There are 5 ways to turn a row about zero (a turn may also mirror it). The second row of each pair is the first, turned, with some noise. The first 45 pairs use one turn. New pairs use 2 turns, one after the other, and a turn may come again.
Known pairs, each followed by its turns in order:
[-26  12 -28  -2  19  23  20  18]
[ -4   2 -12 -21 -10  24 -22  37] -> (0)

[  0 -15  -2  -6 -25  26  28 -14]
[19  7 33 21  7 19 15 -6] -> (1)

[ 19 -19 -18 -15   9 -21 -23  12]
[-32   2  -1  -8   8  29  23   5] -> (3)

[-27   9  16 -11   0  21 -23  12]
[ 16  14 -16  -3   9  21  29  14] -> (0)

[  9 -11  15  29 -29 -21   9  17]
[  1  -6  -5  31 -35   4 -24  12] -> (4)

[  1  12  -8  25  14  -6 -16  13]
[ -3  19   0   6  25 -12  14  -2] -> (2)

[-15   9 -21  29  27   1   7 -25]
[ -2 -28   5   3   2  13  37 -25] -> (4)

[ 22  12   7 -13   6  12   2  -2]
[ 19   9  13   7 -19  -7  -2   0] -> (2)

[ 20  13 -26  24   4 -17   6 -19]
[-17 -38  -4  14   7  11  -2 -16] -> (4)

[ 21  -3  19  21  -4 -10  14 -20]
[ 16 -10  -6  -6  -1  11 -10 -37] -> (3)

[ -3  -7 -18  25 -22  23  27   1]
[35 15  4 17 16  5 25  5] -> (1)

[ -7  12  -6   0 -16  -3  15 -16]
[  5 -20 -16  15  -3   4  -2 -11] -> (2)

[-27  -6  12  -1 -12 -27  -4  -7]
[ 30  17  -8   4   5 -22  -3  -3] -> (0)

[-14   7  -6 -16  -9  11  22  16]
[ 17  17  -2   4   6 -18  13  16] -> (3)

[-28 -27 -16  28 -10   6 -22   2]
[-30  12 -25 -21  25   8  -8 -16] -> (2)

[ -3 -11 -22  -9   6  15 -17  -2]
[-16   8  -7   2  24  16  -5   7] -> (0)

[  5 -10 -22   0  24  23   0  27]
[ -6   5   2 -16   1 -21  39   9] -> (1)

[ -3  18 -10  11 -13 -16  28  23]
[ -5 -19  -4  13   0   2  41  -6] -> (2)

[-19  -8 -10  23  21 -26 -11  -1]
[-22  -2  32 -21   9   1 -12  -6] -> (3)

[ 24  14  15   9 -19 -13  24 -25]
[ 35 -31   7   5  -2  -9   3 -21] -> (2)

[-25 -12 -26   8   4 -16 -23  15]
[ 15   1 -32   6  23   9 -26   0] -> (0)

[ -1 -25  13 -10  14  28   7 -15]
[-30  10  -4  -6   7 -15  21  19] -> (0)

[ 27 -25  25  -4 -26  -9  23  -2]
[ 21  17 -30 -14 -10  18   9 -28] -> (3)

[ 20 -28 -26   7 -19 -14 -28  -4]
[-21  -1  -8 -30   3 -39 -10 -15] -> (2)

[-24 -29 -16  12  21   5 -28  28]
[ -6  34 -20 -30 -18 -15  24  -7] -> (1)

[ -9   0   1 -22  13 -15 -10   7]
[ -8  -3  14 -12  -9   8  18  18] -> (3)

[ -9 -12  -6  19  -3 -22  -8 -16]
[ 11  -5  -5  -4  19 -22 -15 -13] -> (0)

[ -1 -27  -9   8  26 -10  25  13]
[-13  12  -9 -17  30  10  27  -9] -> (1)

[ 16 -15 -15   7 -10 -11  11 -11]
[-11 -18   8  -6  -4 -15  -3 -20] -> (2)

[-15  -6  24  -7 -24 -14 -28  10]
[  7  -1  -8 -15 -37  16 -21 -11] -> (1)

[-22  20  12 -14 -28 -15  -6  13]
[ -3  23  -8   5 -18 -31 -16 -17] -> (4)

[ 18 -23  -7   3  21  27  14 -20]
[-46  -5   5 -13   6 -12   3  11] -> (0)

[ 25   6   5  11   4 -13  16 -24]
[ 20 -21  20   9   7 -14  -6 -18] -> (2)

[ 11 -15   5  12  17 -18  28   2]
[  9 -14 -13  29   4   8  13  20] -> (4)

[ 16  -1 -26  21  -1 -18 -11 -26]
[-11 -20   0  -4  32  23 -17 -12] -> (3)

[ -4  15  16   2  -4  -7  24 -16]
[ 13   4  19 -14 -19 -18   1   0] -> (0)

[  8   4 -11 -23  28 -21 -18  25]
[ 33   1  -1   4  38 -11 -17  -8] -> (4)

[-29 -25  12 -24  -4 -13  24   9]
[ 17  21   0 -38 -10 -11  18  13] -> (3)

[ 16 -16  22 -27  26   9  16 -10]
[-40  -9  27   0   7  19  11   4] -> (1)

[  9  25   0  15  -7 -15   4  29]
[ 21 -25 -23 -15   8  -5  -3  14] -> (1)

[ -1   9  -5 -10 -25  24  18   7]
[29 -8 27  3  0  0  9  7] -> (1)

[ 23 -21 -17  12  12  -5 -26 -13]
[ 13 -36   7 -17   7  19 -13   8] -> (4)

[-15  -4   8 -11 -16  19 -16  11]
[  5  25   8 -21 -13  -2  -7  -2] -> (4)

[  8   0  -1  11   2 -15  16 -13]
[-11 -20 -10  14  -1   0   8   4] -> (4)

[ 21   0 -17  17 -19 -18 -20 -13]
[-10  -3  -5   5  21  35 -19  -7] -> (3)

New pairs, each followed by its turns in order:
[  7   9 -16  -3 -13 -28  -3   3]
[-1 17 25 -1 10 10 16  8] -> (3) (4)

[  8  17  27  15 -13 -18  14   1]
[  9 -20 -23  19  -9  12 -13 -14] -> (3) (3)

[-18  -1 -28  28 -25  27 -20  16]
[-32 -15  -9  32  13   2 -35  -1] -> (1) (4)

[ 10  26  21 -19  -4  10 -12 -10]
[ -6  10  -9  26   9  26   7 -13] -> (2) (3)

[ 17 -19 -19 -27   5  -3  23  -8]
[-22  23   8   9  18  25 -10   8] -> (1) (1)

[-18  21 -21   6  12   5  11  15]
[ 18  -9  10  31  -1 -19   6   8] -> (3) (4)

[-12  11 -17  28 -22 -10  16   4]
[25 25  1 29 -4 -2 -5 -6] -> (4) (1)

[ 22   7 -15  10   2 -26 -28   2]
[-18   0 -18  10  28 -14  13 -18] -> (4) (0)

[ 21  15  23 -29 -12  -5 -22   4]
[-10  -4 -17 -45  -3   9 -13  -2] -> (1) (2)

[-18 -15  12   9  16 -22 -17  24]
[-14  -9  11  -3  18   8 -37  -6] -> (0) (0)

[ 20  13  23 -20 -15  -7  27  24]
[ -1  19 -16  13  38  -6  28   7] -> (4) (2)

[ 22  10  -4  28  -8  12 -23   8]
[ 28  -9 -21   2  13  -1  20 -17] -> (1) (1)

[-20   2  28   5  15 -17 -24  13]
[ 11 -15 -12   7  41   6   9  -3] -> (0) (3)

[-27  -5 -14  23   3  -8  20 -20]
[ 20   6 -22 -17  31 -12  -8  -5] -> (4) (3)

[-19  21  18 -26 -26 -15   3  22]
[ -3  36 -18   5  28 -10  25  -3] -> (2) (3)

[-22  12 -13 -26  -1  14  22  10]
[ 22 -20   1 -17 -22  -9   7  20] -> (0) (1)

[-6 25 23 -7 -9  4 19  1]
[ 16 -27  10   5  -3  21   2   4] -> (0) (1)

[ 28  25 -24  -3  12  18 -27   5]
[-15 -33  -2 -10 -39 -15   1   3] -> (4) (3)

[ 27  28  23   0  -1 -13  -1 -10]
[ -2 -22   2  22  11   4 -21  27] -> (2) (4)

[ 22   7   3  -6  21  -4 -27  15]
[ 14   8  29  15 -13  17  15  -7] -> (2) (3)

[ 25 -14  28 -11  -4  -5  -7 -12]
[ -9  -6 -17   0 -26   0 -13 -26] -> (3) (2)

[ 26 -18  14 -25  16  15 -15  11]
[-19   2  13  21 -24  -1  33  -2] -> (4) (3)

[-12  23  13   1  12  27  16 -18]
[ -3 -10 -19 -30 -14   6   1  27] -> (1) (1)

[ -9   4 -24  18  -8 -15  11  -9]
[-20  -8 -15  13  15 -20   0   4] -> (1) (1)

[-21 -25  -1  25 -18 -22   0 -17]
[-23 -14  20 -14   6  30  18 -16] -> (0) (3)

[-11   9  22 -11  -2  -9  -1  -2]
[-12  10   2   2  -7   1 -19  14] -> (3) (4)

[-19 -12  -9   3  -4 -28  12  -7]
[-10 -16  12 -19  21  -4  13  -7] -> (1) (4)

[ 19  11  -8   7  -1  -1 -18   4]
[-17  12  -3   2 -21   6  -3   2] -> (4) (1)

[ 11   0   1 -25   8 -16  20  -8]
[-28   2  11  15  15  -5  10   5] -> (4) (2)

[-16  10 -25 -13  -8  -5  18  19]
[  7  32 -13 -18  -5 -12  14  -1] -> (0) (2)

[-12  12 -17 -14 -20   8  17 -17]
[-26   2   4  11   8   7  26 -16] -> (3) (3)

[-25  27  11  15 -20  11   7  18]
[ -9  14   0   7  12  21 -26  30] -> (0) (4)

[-21  -3 -28 -27  -3  15 -25   8]
[-19  37  23  -5   0  19   1 -14] -> (4) (0)

[ 13  -7   5  -4 -27  14 -17  11]
[16 11 -1 11 11 24 20 -5] -> (4) (0)

[  8 -19 -20  -2   6   6   8 -21]
[ -9   4 -14  -8   9 -23  17  12] -> (4) (3)

[-26   5  10 -12  25  15  14  -1]
[  1 -26  -6 -12   6  18  22  16] -> (2) (0)

[ 19  15  11 -21   7   9 -23 -15]
[ 17   6  -3 -13   3 -33  20   5] -> (2) (2)

[-18 -22 -12  10 -11 -15  17  20]
[  1  29  27 -15  12   9   5  -7] -> (2) (1)

[-24 -12  23 -28  -2   4   2   6]
[ 4 -5 -2 20  0 -9 38 -7] -> (0) (2)

[ -3 -21   7 -18  16 -26  -6 -28]
[-10  22   6 -33  12  -3  -6  28] -> (2) (2)

[-16 -24  -2   2   1  -4  23  -2]
[ -5  10 -12  -5  15  -8  15  24] -> (2) (0)

[ 23  17  14  17 -10  24 -19  24]
[  0  -1   4  16 -49   2 -20  -1] -> (4) (3)

[ 28  16  -6  24   4 -19  -5  -4]
[  2 -30  -5  23  10 -14   9  14] -> (2) (4)

